Every row belongs to one group in each of 4 separate groupings. Each group adds its own fixed numbers to the row, and there is some noise. The rows also spread widely along 12 directions, which tell nothing about the answers.
In the rows, 128 means zero.
Some rows, each with its group in each grouping after it:
[ 87 158 147 167 171 148 103 110 193 132 103 127 154 102 147  83 112 154
  78 145 132  91 117 205 162 139  81 155 125 103 116] -> D z711 (1) (2)
[120 132 136 165 159 162 104 109 168 137 123 109 143  91 149  89 103 169
  70 151  94 132  91 159 113 129 127 127 122 119 139] -> J z497 (4) (3)
[ 79 180 142  97 194 134 105 153  90 108  63 156 153 147 125 162 192 156
 120  87 149 127 148 131  98 170  63 113 112 170 151] -> W z37 (2) (2)
[160 125 146 148 152 118 126 117 133 143 129 141 115 126  97 144 120 125
 127 115 127 145 139 140 150 130 158 135 125 125 169] -> W z759 (5) (3)
[134 143 186  89 187 109 161  93 128 122  85 134 145 101  67 178 164 120
 116  74 152 136 153 161 133 155  77 126 104 129 193] -> J z853 (0) (4)
[162 123  95 128  96 146 134 163 107 142 155 124 117 144 123 131 110 102
 154 110 141 121 128 102 128 108 164 135 140 112  99] -> D z37 (2) (4)
[ 94 104 127  40 115 132 132 155  87  76 100 114 132 116 161 146 215 139
 128 103 124 130 117 112  79 120  54 106  99 121 126] -> J z759 (3) (0)
[180 120 116 221 146 153 134 118 165 141 122 140 113  82 145  66  61 138
 127 120  80  94 108  95 186  74 162 142 120  95 125] -> J z711 (3) (1)
[152 120 102 143 105 112 129 123 151 118 120 126 124 113 141 117 109 154
 143 118  91 105 123  65 171 102 120 143 135 129 121] -> J z497 (4) (1)
[117 166 141 177 128 162  56 119 195 140  93 152 160 188  98 108  66  98
 166 122 163  84 149 140 201 188 118 169 158 150 160] -> J z853 (5) (0)
[133 131 136 145 126 129 106 125 192 142 122 114 132 119 108 103  95 111
  96 159 168 104  95 201 147 143  81 168 168 106 120] -> D z759 (1) (1)
[120 128 141 134  84  77 111 113 148 111 102 156 185 119 106 134 149 146
 179 165 140 147 175 119 188 157 126 148  95 134 117] -> J z711 (0) (2)
[141 128 130 130 166 140 156 146  63  95 120 145 131  82 112 136 122 131
 102 164 130 171  89 128 118 126 130 126 139 153 119] -> W z759 (3) (0)
[193  33 140 114  63  73 115  60 197 154 173  67 112 119  95 151  96  95
 140 111  91 174  70 144 104  91 148 122 185  61 169] -> D z37 (0) (0)
[154 119 133 152 122 150  69 157 169 164  93 115 127 172 122 113 119  91
 145  74 143  81 120 154 118 108  96 124 151 103 154] -> D z37 (0) (4)
[ 99 161 140 164 147 111  88 105 133 114  91 172 178 120 120 124 142 180
 145 168 118 159 164 101 181 171 130 133 103 175 134] -> W z711 (3) (3)
[139 114 138 115 152 122 146 141  99 121 117 130 120  98 136 145 165 160
 127  92 105 132 139 111 112 108 123 105  94 124 159] -> J z497 (4) (0)
[ 60 161 118 120 145 165 155  91 149  91 141 141 121 143 158 128 135 137
 125  80 108  63 173 146 197 124 127 181 110  98 133] -> W z853 (4) (2)
[143 122 126 138 124 111 100 153 148 161 127 125 115 127 135 132 146 155
 103 120 147 140 115 145 110 139 106 116 145 135 142] -> J z759 (4) (0)
[ 97 124 139  75 110 149 106  84 166 113 149  80 148 142 112 139 113 104
 110 139 148 154  99 174  95 164  93 146 168 116 140] -> D z711 (0) (4)
[168  86 122  82 101 137 136 122 115 106 146 101 108 133 110 150 125  88
 191  83  98 126 110  72 109  98 124 109 133 104 140] -> D z711 (1) (1)
[142 154 108 189 130 133 113 128 177 191 154 133 110 136 155 101 113 164
 111 105 134 124 162 132 144 134 173 132 119 104 124] -> J z711 (2) (2)
[178 132 113 202 129 120 171  95 162 174 172 130  97  99 140 104  72 157
  90 121 107 132 131 117 190 108 206 151 137  97 114] -> J z853 (5) (0)
[ 88 120 169 107 142  80  94  64 194 161 128 119 124 154 142 166 190 186
 123  78 114 153 183 158 118 150 141 126  97  94 218] -> J z497 (5) (2)
[108 156 128  92 146 161 177 104 131 100 116 104 128 100 136 108 122 122
  73 114 141  91 110 167 130 124  82 175 118 107  97] -> W z37 (5) (1)
[101 121 114 126 119 155 137 116 134 101 148 109 144  85 166  99 122 166
  95 159  94 144  96 131 121 125 128 132 119 120  96] -> J z711 (4) (0)
[ 64 153 136 144 187 171  74 111 185 118  88 124 125 144 181  99 142 169
  71  97  91 100 119 162 140 132  76 137 132 119 171] -> W z759 (5) (0)
[142 137 131 132 147 132 124 129 135 146 108 118 127 111 137 116 132 153
 112 103 126 124 131 114 113 130 106 119 112 119 138] -> J z497 (3) (0)
[124 150 138  96 133 129 147  85 129 106 139 107 156 105  99 142  94 140
 116 152 120 157 125 113 144 169 134 158 121 133 116] -> D z497 (5) (3)
[128 158  97  85 137 175 202 136  94  81 150 118 117  96 132 126 102 113
  94  95 131  74 100 110 137 122  90 166 132 135  60] -> J z37 (4) (3)
[101 129 135 100 133 128  99 142 115 123 138 136 116 167 131 167 154 142
 136 112 138 152 147 127 118 156 134 128 143 139 160] -> D z759 (5) (0)
[109 135 121  96 119  76 140  96 138 130 144 143 127 127 129 168 188 180
 127 117 117 162 179  98 161 142 131 132 103 135 125] -> W z759 (1) (3)
[166 104 141 163 137 147  80 148 142 170 122 122 107 155 139 127 129 122
 127  83 114 128 105 136  83 109 154  96 137 118 171] -> J z37 (5) (3)
[135 102 103 117  68 141  83 200 101 131 112 123 139 166 171 118 178 115
 156 131 142 123 127 117  95  95 121 103 134 127 109] -> J z497 (0) (4)
[129 110 125 123 126 114 143 137 111 116 137 138 118 122 128 142 133 121
 120 120 144 111 115 148 145 110 117 148 157 118 115] -> D z37 (3) (0)
[148 134 144 135 139 142 122 140 122 151  84 114 131 121 126 115 160 135
 119 101 130 125 135 136  95 123  97 104 103 116 146] -> W z853 (0) (1)
[165 109 147 119 136 144 123 104 167 129  87  74 145  85 114  96 109 128
 133  91  76 113 112 113 115 104  89 116  84  70 149] -> D z497 (0) (0)

New rows, each followed by its group in each grouping:
[142 113 120 125 140  82 161 142 100 123 119 140 119  83 147 145 173 172
  91 128 122 146 120 110 130  95 112 118 133 132 129] -> J z497 (2) (1)
[192 131 106 105 130  81 174 145  62 111 141 130 119  88  89 174 102 141
 120 133 127 159  90  53 142 131 111 125 176 182  94] -> D z497 (4) (3)
[116 133 107 148 143 141 113 156 121  97  97 138 145  95 167 101 131 171
  81 159  91 149  86  97 134 120  90 122 142 155  94] -> J z759 (0) (0)
[138 150 169 152 196 134  68 106 178 205 121 102 128 134 102 136 125 160
  70 116 159 171 107 194  53 190 100  87 152 141 180] -> D z711 (1) (3)
[124 143  68 108  82 155 141 204  68  90 140 143 125 125 172 113 149 144
 128 142 131 106 118  70 134 118 113 132 124 162  41] -> J z759 (4) (3)
[ 89 158 125 172 156 162  91 159 120 130 129 170 146 140 144 118 130 172
 122 170 117 147 151 125 145 154 167 129 108 154 114] -> D z759 (1) (3)
[139 114 125  95  95  97 150  93 137 126 152 112 125 120 105 150 121 126
 138 127 144 137 128 122 130 136 126 158 141 107 117] -> D z37 (3) (1)
[164 109 135 107 109 146 161 142  95 121 156  94 121 108 119 124 103  87
 129 133 148 127  93 165 101 114 142 139 135  94 100] -> D z711 (5) (2)
[162  96 133 144 133 147 102 162  84  83  99 148 148 128 116 136  97 103
 181 136  90 145  92  72 143 107 146 113 148 156 156] -> J z497 (5) (0)
[133 134 113 142 132 105 125 178 114 153 117 156 120 136 146 136 174 152
 103 103 166 115 145 141 129 121 114 122 136 137 111] -> J z37 (2) (0)
[159  84 142 138 117  73 122 114 122 123 109 121 145  79 127 130 154 136
 109 164 124 170  82 154 133  92 103 111 157 128 138] -> W z711 (3) (4)
[146 168 129 127 200 147 184 158  43 121 129 144 117  83 118 145 116 150
  72 134 159 164 106 117  95 151 128 123 141 176 109] -> J z497 (3) (0)
[127 115 150 184 145 101 121 143 117 109  93 164 167  87 133 112 129 166
 137 181  97 136 145 135 202 105 158 145  93 124 133] -> D z497 (5) (0)
[133 141 146 174 150 136 126 144 105 115 114 161 162 115  98 128  92 129
 147 176 130 148 140 144 162 142 170 152 121 134 127] -> D z497 (0) (2)
[122 140 129 106 144 143 164  51 184 110 157  96 130  82 119 119  86 143
 101 106  95 128 116 129 156 134 124 161 118  99 137] -> J z711 (4) (4)
[146 120 113 126 114 150  99 126 126 183 169  93 105 154 137 133 131 148
 116 135 133 197 123 127  36 142 192  94 142 117 161] -> W z497 (2) (1)
[131 103 138  97 111 121 114  99 164 115 112 106 143 121 115 130 125 110
 129 109 133 119  97 145 119 132  81 139 144 109 139] -> J z37 (3) (0)
[120  94 122  93 103 128 107 121 149 146 140 106  92 158 161 136 185 133
 141  71 119 120 151 140  98  99 121 112 110  76 169] -> W z759 (3) (0)
[154 116 111 169  89 126 138 200  71 109 135 155 138 119 146 105 112  99
 153 181 158 104 113 150 174  96 158 155 145 129  60] -> D z711 (5) (2)
[183 122 119 139 131 141 152 188  60 124 113 128 118 100 120 119 111 110
 134 138 146 119  96 108 109  95 120 124 140 134  98] -> D z497 (3) (1)
[141 155 154 171 184 107 149 112 132 106  63 158 137  95 118 124 121 137
 116  89 108  76 134 132 224 103  89 154 123 125 148] -> W z853 (5) (2)
[116 124 101 104  78 154  91 128 156 140 157  95 121 157 161 119 138 138
 143 110 124 136 125 108  98 136 130 118 136 123 124] -> J z711 (4) (4)
[ 99 152 116  86 111 160 154 135 108  91 147 127 151 103 128 124 136 146
 120 159 135 140 139 123 125 164 128 153  81 138  81] -> J z759 (4) (3)
[ 42 143 142  86 122 160 120 116 136 129 139 124 148 143 171 124 207 169
  99 123 151 124 173 191  82 158 127 138  63 104 121] -> J z37 (3) (3)
[119 132 134 137 119 139  68  80 189 201 171  81 121 152 132 125 125 166
  90 142 142 203 120 182  54 174 166 104 150 121 174] -> W z711 (4) (4)
[129 138 108 121 135 148 168 129  85 117 161 139 104 135 139 142 125 120
 133 102 129 126 136 117 122 110 171 148 128 117 106] -> W z37 (3) (2)
[181 103 108 186 106 121  79 148 159 152 121 115 129 128 126 104  73 134
 149 135 102 121  97  96 151 107 136 121 167 124 132] -> D z497 (4) (0)
[118 147 126 132 168  96 117 122 126 124 123 148 125 120 143 158 150 174
  92 120 125 162 101 110 127 146  96 109 175 175 127] -> J z711 (1) (2)
[156  91 124 126 104 111 104 146 150 151 129 143 103 174 132 154 169 107
 186  47 121  89 159 107 146  77 143 111 125  98 164] -> J z37 (1) (4)
[102 170 125 135 158 160 134 127 153 135 132 129 143 100 128 103 118 154
  63 156 163 134 127 179 124 175 118 155 115 128 105] -> J z759 (2) (3)
[140 113 136 123 138 118 144 114 145 136 129 111 112 111 148 127 137 144
  95  99 118 119 125 146 134 104 123 137 125  99 147] -> J z497 (5) (0)
[180 134 117 179 112 113 119 156 149 188 128 126 102 150 130 118 113 116
 125  89 155  92 139 142 149 112 130 131 157 101 117] -> D z853 (0) (2)
[ 78 131 156 115 166 123 138 104  97  57  98 165 169  93 133 150 160 180
 137 163  76 171 144  95 158 139 146 139  83 154 161] -> J z497 (5) (1)
[133 115 134  62 127 127 163  64 112 106 137  91 125 103 118 159 152 132
 134  89  88 170 117  87 105 117 123 113 112 105 156] -> W z853 (3) (4)
[177 116 109 122 144 127 147 136 105 121 118 109 106 106 133 141 120 136
 113  74  79 118 104  55 125  86 100 110 144 126 123] -> D z497 (0) (3)
[153 129 141 102 133 134 141 154  64  74 100 161 158 116  81 153 125  89
 187 124 148 124 129  81 151 146 104 127 122 173 125] -> J z711 (3) (3)
[141 137 160 130 159 114  86  80 205 209 132  71 115 131 110 129 109 152
  64 109 168 159 110 200  63 177  96 120 162 101 186] -> D z497 (3) (0)
[120 110 142 186 139 107  99 162  77  67  80 194 166 127 122 139 126 113
 158 182 120 129  98 140 213 105 136 142 175 173 138] -> W z853 (5) (2)
[174 125 164 184 167 101 101  88 185 168 105 126 139 100  80 123  82 131
 133 118 125 140 123 145 163 134 127 131 138 113 183] -> D z711 (3) (4)
[129 122 148 135 150 106 125 103 149 124 132 141 128 119 103 157 119 136
 110 133 128 168 114 153 130 147 131 140 155 130 166] -> J z759 (0) (2)
[156 107 164 117 189 174 165  77 132 138 142  91  96  89 111 125 113 108
 112  62  95 134 117 160  81 101 148 112  93  66 195] -> W z711 (3) (0)
[101 140 146 111 134 146 130 109 124 121 136 135 156 133 106 146 139 141
 134 134 127 150 161 143 116 163 155 140  89 121 127] -> D z37 (0) (3)
[159 131 116 136 116 180 107 108 165 167 134  59 115 125 156  79  90 115
  69 116 119 123  62 157  78 124 112 118 160  97 110] -> W z853 (5) (3)
[134 108 132 117 124 127 146 107 137 113 130 129 122 113 125 135 144 126
 136 107  96 137 145 127 155  91 145 141 103  91 154] -> W z759 (0) (4)
[144 108  87  85  57 128 142 115 114  71 147  99 143 123 153 126  96 121
 173 140  74 145  91  30 149 108 144 148 145 122  79] -> J z497 (5) (2)
[125  67 118  78  88 116 142 102 150 150 177  72  87 124 175 143 191 161
 120  57  73 128 131 126  68  75 143 100  94  44 146] -> D z37 (4) (0)
[110 132 141 109 124 155 171 103 104 118 163 105 145  87 121 122 120 129
  99 179 146 164 112 179 114 139 165 150 115  97 101] -> D z853 (3) (4)
[149 146 143 114 148 137 131 130 123 116 103 141 143 129  76 150 108 117
 172  92 143 113 161 100 150 161 114 140 104 145 162] -> J z497 (4) (0)
[183 120 128 133 164 147 137 143 107 142 134  91  83 110 141 128  98 114
  98  76 104 126  61 120  82  96 115 104 170 110 136] -> D z711 (5) (2)
[185 133 136 105 174 109 156 117  95 154 142 118  83 110  90 183 122 144
 129  67 111 182 124  61  93 130 144  95 135 133 173] -> D z759 (3) (4)
[191 130 103 194 141 131  94 179 126 177 126 135  81 152 145 112  99 127
  98 106 137 128  95 120 129 104 140 112 192 144 134] -> W z759 (5) (0)
[172 101 127 118 112  88  76 164 103 123  79 127 132 135 121 148 156 130
 147 121 119 164  88  84 112 119  81  89 164 163 149] -> W z759 (5) (0)
[158 120  85 118 116 154 123 157 135 145 159  88  85 150 156 117  92 103
  92  94 138  92  73 120 108 100  93 128 209 118  90] -> D z497 (1) (0)
[177 103 145 155 169  57 150 105 143 183 130 129  81  95 133 159 159 180
 102  58 102 134 157 113 146  81 138 107 123  91 184] -> D z497 (3) (0)
[216 103 113 160 108 117 115 134 117 145 127 130 104 147  86 151  81  94
 194  75 106 123 115  49 162 107 150 106 173 139 161] -> W z853 (4) (0)
[119 138 142 141 158 116 129  92 151 142 132 132 149  95 119 135 131 177
 104 146 113 185 145 132 133 147 165 127 105 121 163] -> J z497 (2) (4)
[149 142 144 101 161 135 182 110 115 141 158 114 120 103  89 151 112 124
 119 108 150 139 152 148 124 144 145 143 106 103 129] -> D z497 (1) (0)
[129 135 125 112 102 193 127  89 160 107 152  99 153 133 101 105  64  96
 168 128 112 142 136 101 125 166 159 151 105 108 123] -> J z711 (0) (0)
[114 132  86 104 115 123 158 138 116  79 144 124 119 121 155 132 110 118
 110 117 119  86 101 108 179  99  95 172 184 121  82] -> D z497 (2) (2)
[114 160 126 158 179 130 104  56 203 188 140  90 108 116 163 114 122 212
  26 102  94 182 116 138  91 157 115 107 157 128 159] -> W z711 (0) (0)
[158 157 113 103 147 145 168 102 145 131 131 102  96 102 120 120  97 136
 103  79 122 116 115  80 120 136  94 144 123 113 124] -> J z759 (3) (1)
[196 111 107  88 102 142 179 115 142 136 143  74  87 111 125 122 102  98
 126  57 111  97 110  82 102  86 106 133 128  80 120] -> J z497 (0) (1)
[ 88 155 152  77 161 188 156  88 147  86  90 101 154 111 130 106 145 118
 126  74 102  79 155 153 137 116  97 160  43  75 140] -> W z37 (5) (4)
